All rows are made from the same 14 directions, up to rounding. Whole rows:
[[ -4   5  -9   0  -4 -19 -27 -11  24  -9  19   1 -14  28 -23  -1  22   6
  -21  15  13  12  -6 -14  21]
 [ 20  -4  13  -1 -15  -9  11 -11  -8 -30   0 -21 -11  19   7 -20 -29   7
   24  -3  13   6   9  -9   8]
 [-19  18  26  -3 -18  27  -1  22  -3  -5  11   5  -1  -8 -19  10   3  12
  -17   8  12 -12  -7  -8   5]
 [ -5   6  12 -24   1   3  29 -34  15 -28  -8 -19 -30  -6   5   4 -51 -13
   34 -19 -26  13 -10  21  13]
 [ -8   3 -17  -5   0 -16   0   4  -9  17   4   1  -3   7  11 -17 -24   0
    4  -9   0   3  -3  18  17]
 [-16  18 -24 -29 -19 -24  25 -37 -11  10  10  32   3  23  -4 -14 -36  13
    6   8  -8 -35  28  12  18]
 [ -6  -4 -18 -10 -11  -7 -14  24 -10  27 -17 -15  19   8  -1 -14  24  -1
  -11 -10  -1  -2  20   4  49]
 [-13 -15 -17 -16   2 -13  17 -11   7 -28 -11 -19 -25  19   1 -19   0   2
    3  30 -19   2  17  -6  -5]
 [-46  10 -18 -19 -14  -8 -14  42  -7  -4  -2 -19 -16   1  15 -20 -10  -3
  -25   1  -3  10  -6  23  55]
 [  2  14  13  10  -9 -26 -13 -30   8 -22  21  12 -17  15 -21   3  20  -4
  -23  16   6  -8  -8 -14  20]
 [  5   4 -19  12  17  -3  16   4 -30  55   1  31  19 -23  18  12   6  -6
  -13 -13 -13 -34  15  25 -25]
 [  9  -6  -4   9   0  -9   9   3   5   6  -1   8   9  10  14  -1 -15   4
    4  -4   5   0  -3   6 -11]
 [  7   1   3   6 -21 -15  -4  35  22  31 -14  -6  31  34 -22 -30 -14   6
   13 -19   9   1 -14   1  39]
 [  3  -1 -12  -7  17 -21 -36 -21  -1   0  -9  -5 -13 -10 -32 -20  21  -4
    8  15 -10  10  -4   0  17]
 [  5  17  -3 -19  -3  12 -11 -20  -8   4  15 -11 -22  -5 -13  21  10   7
   -9 -12   6  -3  23   5  27]
 [-13  -6  16  22 -13   2  -1  37 -16 -16  17 -29   2   9  38 -11   5 -25
  -17 -20  18  24 -20 -18  24]
 [  4 -21   8  13  10   6   3   9  -1  45 -10  -3  18  -6   4   6  11  -2
   -2 -16   0  23 -20   4  11]]

The start of a row, then its end:
[-18   5  -3  -7 -12  -3   6   9   9 -36   6  -8 -16  10  24   1 -20  -2
 -10   5   3]
[ 7 -3  5  8]
[-12 -11 -23  -9  -8 -18  24  -1   4   9  -5  11   3  34  -5 -19   2  17
  -9  33  -9]
[-21  23  -6 -10]
[ 17  10   1   7  10  14  24  -6   9   8  19 -11 -14  12 -21  10  10 -17
   9 -15 -16]
[-23  14 -15 -36]
[  4  18   3  20   6   5   6  21 -15  -4  28  -2 -18  -4   1  -4  -4 -13
  -7  -5   3]
[-22  -1  -4 -35]
[ -9 -13 -26  -5  24 -22  -5  -4   0  16 -30   9   1 -16  -6 -17  12  -6
   3  20 -32]
[-6  0 21 -8]
[ 11 -23  34   4 -10  12  10 -16 -17 -11 -22  -9  19 -17  22  10   3   2
  10  -6   8]
[ 21  -5 -10  18]
[  2 -25  -5  12  11  -5  -7   5 -22 -21 -20  -1  19 -12   7 -28  31  -8
  10  32  -6]
[ -3   9 -29 -36]
[-12 -11  -1  -4   1 -13  14  -3 -28  -3 -17 -13 -15 -14  24  -9  -1  -4
 -11   8 -16]
[-1  8 19 24]
[ -1  -4  12  -6  -6   7 -20  10 -10  18  -1 -16 -10   5 -40 -19  13  25
  -2  16  15]
[ 10  -3 -10  25]
[  0   8 -24  -6  11  14 -26  19  20 -14  -8  15   9 -19  11  31  22   6
 -18   7   3]
[ -6  14  12 -26]
[-33 -15  43   9 -21   9  20  13 -11 -22  -1 -11  -5   3   4  -8  12   0
 -24  27   3]
[ 13 -26 -25  20]
[  5 -11 -23 -14  17   5   2   0  21  30 -10 -13 -11   9 -12   8   2  11
   5  -3 -11]
[13  8 15 -3]
[ 12 -25   5 -14  -2  14  34 -35 -24  -8   1 -19 -11  13  16  -1  -8  14
  20   8   4]
[ 10  30 -22 -14]
[  8 -19   6   1   0  -4  13 -10   3  -5 -13 -11   7   6  16  -6 -14  -2
  19  -7  -2]
[20 -6 -3  4]
[  1 -10  -7  -6   7  14  -5  29 -11  19 -12 -13 -19  -6  -7  -4  -2  36
 -10  22  10]
[ 4 10 18 -9]
[-13  -4   1   9   8   6  23  10   6  29   2   6   1   0  -5  12  19 -10
 -20   2 -20]
[-12  -6   1 -13]
[ -8   6 -10   7   5  -4  -2  19   5   3   4  28   1  -7  18   6 -26  17
 -12  12  10]
[ -5 -14  25 -29]
[ 19   2   8  13  -6   5  21  -2   7  -1   7  -6   3  13   7  21  16 -11
 -10 -16  -2]
[-16  16 -10  -7]
[ 30  20  13  14  -1  14  -3   4  -8   6  18  10   6 -12   3  13 -27   4
  17 -30  21]
[-11  -2   8 -23]
[ -8  -4   9  17   8   3   8  -4 -20  21  17  26   0 -10   0   9  14   9
 -24  21   6]
[-10 -10  -6 -29]
[ 14  -6 -31  -1  11 -17 -22 -18  -3  31  10   8  10  16 -11  -3  30   4
  -5   0   8]
[  2  19 -10   6]
[  0   8  15  25   6 -21   9 -14  27  14  22  21 -14  12  -6  18  -8  -9
 -21  -5  -3]
[  5 -41  12  -2]
[  3   6   1  13   3 -27   5 -16 -26 -34  -3  18   0 -19  26 -20 -23 -17
  12   9  -8]
[-18  -3   9 -19]
[-21  -3  11 -24 -24  24   8  -3  -4  -9 -10 -10   7  -5  18  30  19   8
 -25  -3   3]
[ 8 20 -2 48]
[  4 -22  -1   6   7 -26  -9 -28  14  -7   7   5 -24  22   4  -1  -7  26
 -12  30  17]
[ 36 -22   3   4]
[-10  18  46   8 -17  26   5  13 -14  -7  20  -7  -7  -9 -24  -2  -6  -2
   0  -6  12]
[ -6 -21 -19   6]
[ 10  16  23   2  -4  28  28  18   1   3 -14   1  -3 -21 -13  20  -7   4
   3  -7 -15]
[-37  12  16 -24]
[ 13 -12   7   3  17   5   1  -8   1 -19 -20 -20  -5 -23   9   1   3 -21
  22 -10 -18]
[ 14  -5   2 -12]
[ 12  -6   3  10   1  -9  30 -20  15  13  11   6  -9  28  -7  13   5   5
 -10   6  -5]
[-11   6  -6 -16]
[  4  12 -24  -9  -4  -5 -32   5   5 -13  10   8   2   6   5   3   0  13
  -6   2  22]
[ 1 15  3  4]
[-12   8   1 -11  11   6 -11 -30   6 -29  15  18 -12 -11 -20  -5 -14   3
  20  23  -1]
[  5 -13 -15 -38]
[ 14 -24 -17   0  10   1 -18 -11 -22  10 -19   7  38 -19  31   6  28  -3
   7  -5   8]
[ 14  19 -10  -2]
[ -4   6   0 -19  -3   1   1 -31  22  -6   7  20 -21  11 -24  18 -14  36
  -7  29   7]
[ 0  2  8 -6]
[-17 -11 -39 -15   2 -23  -6   9 -10   4  14 -25 -18  43 -14 -57  -3   2
  11  20   0]
[  8  16 -22   6]
[ 20   1   2   3 -16   5  15 -11  -4  18  16   5   0  27  -2  26  23  23
 -28   2  20]
[-19  34 -10   7]
[ 11  10   8  -3  13   6   5 -40 -12  -8  35 -15 -45  -4  -2  16 -13  -7
   5 -15   3]
[13 -1  0 -4]
[  1   9  26   8 -17  17  -8   6  -2 -21  20 -14  -8   4  -1  20  23  -2
 -23  -6  21]
[  5   0 -22  19]
[ -1 -11   9  -2   1   0   7  -8 -13  -8 -16 -21   4 -10   3 -11  15 -22
  12  -7 -18]
[  5   4 -12  16]
[ -4   7  -1 -12  -5  26  -7  -1  -3   3  15  12   6   0 -14   9   1  21
   2   9  18]
[ -5  12 -16 -21]
[ 15  -7 -17  -8   3 -16 -19   0   5 -11 -18 -13 -13  -1  16  -1 -13  17
   2   1   8]
[17  9 28 21]
[-21   1  13 -14 -10  -9  18  -7 -22 -36 -12  -8 -38 -11   8 -16 -29  16
  -5  34  -9]
[-7  2 20 12]
[-20  -8   9  -3   4  28  35  14 -30   5 -14  -7  13 -33  29   6   1 -24
   4 -12 -26]
[-13   8   1 -17]
[ 12   1   6  20   2  -4  -9   3 -18  -3  12   5   2 -10  22  11  11  -4
 -16  -6  16]
[ 0 -1  0 -4]
[ 29  14 -13   7  -1  27 -17  60   4   5   4 -26  16   4   2  -9 -13  -4
  27 -41  20]
[ -6  16  -3 -24]
[-16  11 -26 -21  -5  -4 -12 -13   5  30  18  23   1  17 -16   6   3  22
 -17   9   9]
[-5 13  5 17]
[ 18   0  14  12  -6  17  34 -33 -40  29  45  17  14  16   1   4  -2   0
  11 -13  20]
[-20  19 -41 -36]
[-31 -12  15  -2   6  11  -5  13 -40  18  -1  10  -1 -22 -21 -42 -16  22
  12  38   7]
[  9 -27  -9 -19]
[ 23  12   1  -5  -4   2 -39 -12 -14   8  -5   2  12 -12 -39   2  45   9
  -3   2  12]
[-18  28 -13  25]
[ 19  -5  33  18  -7 -17  16 -10  -6   2 -25   5   9  -5 -20 -17  -4   0
  13   7 -11]
[-16 -13   3   8]
[ -1 -14  -1  -3   1   1  -3   3 -12 -10   4 -14  -4  10   2 -33 -27  10
  28   9  14]
[ 23  -9 -15 -12]
[ 16 -11  17  15  -4   1   6  -9   3  17  -5   8  22  -1  14  21  11  -1
  -7 -16   9]
[11 -9 -2 11]
[ 31 -22   0  17  14  15 -23  22  12  -7 -21  -4  19 -15  21  22  21  14
   0   1  21]
[ 23  -1   0 -30]
[ 16  -3  17  -7   2  18   5 -17  -8  -6 -25   6  -1 -33   3  30   5  17
   0   5  -4]
[-8 15 19 -4]
[-27  -4   2 -12 -29 -17  16 -17  -6 -23   4   2  10  27  14 -13   4  -6
 -13  13   0]
[ -2  10 -22  40]
[-10  -1   6  -2  -2  16  30  32   9  10 -28   0   1 -15  11  15 -12   6
 -10   1 -21]
[-18   2  31  -9]
[ -9  -3  17  11   0  -6   0  15  -7 -13   1 -18  -9  -4   7 -24 -20 -16
  12  -8  -1]
[ 19 -31  -2  10]
[-14 -19  -6   9  -1 -14 -14   4  -8  -6 -10  15  21  -5  30  -1  18   3
 -21  19  10]
[17 -9 -4  7]
[  8 -21  10  14   3 -15  28  20 -42  28 -34 -19  -2 -10   2 -36   0   2
   5  11 -20]
[-18   8  16   9]
[  0  -1  10  24  15  -2   1  11  -7   2   9   7  -2 -23  34   8 -23 -17
   0 -19   2]
[ 16 -35  19 -19]
[ 11   4 -12  -1   6  -2  -7   2  23   3  -3 -10  -3   9 -11  12  21  -9
  -4 -11  -9]
[-2  9  1  4]
[ -4   2 -24 -16   7   7  -4 -12  18  35 -13  27  30  -8  -7  28  23   1
  -7  -8 -15]
[-11  16  10   2]
[  5 -10   4  15   9  -2 -14  16  17  10   4 -12  -8   7  -3   3   9   0
  -9  -4   9]
[ 26 -24   0   3]
[ -2  11  -7   2   2   0  -4  -4  31  -4  12   8  -1  10  -6  24  18 -13
 -16  -7  -6]
[-4 -2 -4 -3]
[ -8  -2  11  -8 -19  10   6 -17  11 -26  11   0  17  17  12   8   0  -8
   5  -8  11]
[ 14   0 -30  11]
[-14 -13  -9   4  -3   4 -10  19  -4  11  27  -2   9  29   0 -25  -4  10
   2  10  27]
[ 24 -13 -32 -14]
[  5  -4 -12  13   3   1  14  36  -7  15   9 -26  -6  14  26  -6  -6 -14
  -6 -25   1]
[ 3  5  6 -1]
[-28 -15  15  -5  -5   0  28 -20  -1 -27  -7  17   3   2  -1 -10  -2   3
   1  42 -14]
[ -5  -9 -21 -25]
[ 10 -13 -19  -5   5  -1 -18  -4  -1  15   6  -3   7  10  14   1  -6  15
   7  -8  22]
[28  4  0  5]
[-11  10 -15 -24  -1  15  -2  11 -34   1   6 -17 -33 -10  -5  -9  -7  22
  -7  15   3]
[-15  34  13   3]
[ -5  -8  -2 -11   8  14 -23  15  15  -1 -23  -8   6 -10 -31 -11  16  10
  13  17  -5]
[11 -5 -7 -5]
[-17  15 -24 -13  -3 -10 -15  38  23   4  -2 -10 -23  18 -24 -19 -10  15
 -13  14  -4]
[-8  1 22 14]
[  1 -16   3  17 -12 -39  -7  19   3 -13 -40   7  19  13 -18 -35  37   9
 -18  48  -9]
[-24   5  -6  13]
[ 10  -3 -25   7  25 -24 -10   2  24  17 -13   9  -5  -2  -5  -3  -8  -3
   6   0 -16]
[  3 -13  29 -17]
[-10 -24  -8 -20   9  -7  32 -53 -29  22 -20  20  17 -10   2 -16  -7   2
  26  18 -27]
[ -8  16  -6 -10]
[-36  -7   8  -7  -9  11   3  13  -6  -2 -11  12  15 -12   3   0  17   4
 -19  24  -6]
[ 0 -7 -8  7]
[ -8   2 -10  18  18 -45  -3   1   5  -2   3   1 -30   3   2 -28 -22 -16
  -4   9 -18]
[  6 -35  27   1]
[-22  14 -26  -6   0 -11 -29  16   0   9  29  20  -5  17 -19 -27 -14  19
  -6  21  22]
[  0 -10  -5 -11]
[-16  10 -13  -6  -5   9   4  27 -10 -25  10 -13  -9   2  16 -12  -9  -9
  -1   1  -1]
[-11  14  -5 -15]
[ 14 -10 -14 -10  15  21   9  -7  10   6  -5  -3 -16  -1  -5  27  14  24
  -6  17  -3]
[ -4  28   4 -38]
[  9  16  12  15   2 -13 -26  -5 -17 -12  -2  38  20 -27 -17 -18  -8   4
  14  17  10]
[-23 -15  -1 -25]
[  1  -1 -16  -5  11   5   8 -11   0  28  14   6  -1   8  -4   6  -4   1
   4  -8  -3]
[  0   6   0 -15]
[ 16  -6 -11 -13  22  -8 -29 -31 -23  -2  -7 -23 -22 -25  -2 -10   0  -6
  24 -11  -4]
[26  6 11 21]
[ -3   3  20  -4 -17  14   6   2  11   1   3   4   2   3  11  22 -23  18
  -7 -11  19]
[ 16 -14  10  22]
[ 21  17 -25  -8  15   9 -52  -1  20 -19   7 -13  -1 -10 -17  15  33 -15
   9 -20   6]
[  7  17 -10  -2]
[ -7   3   5   1 -18 -17 -10 -29 -10 -20  41  -4   6  31  16 -22 -23 -19
  16 -22  27]
[ 31 -18 -35  31]
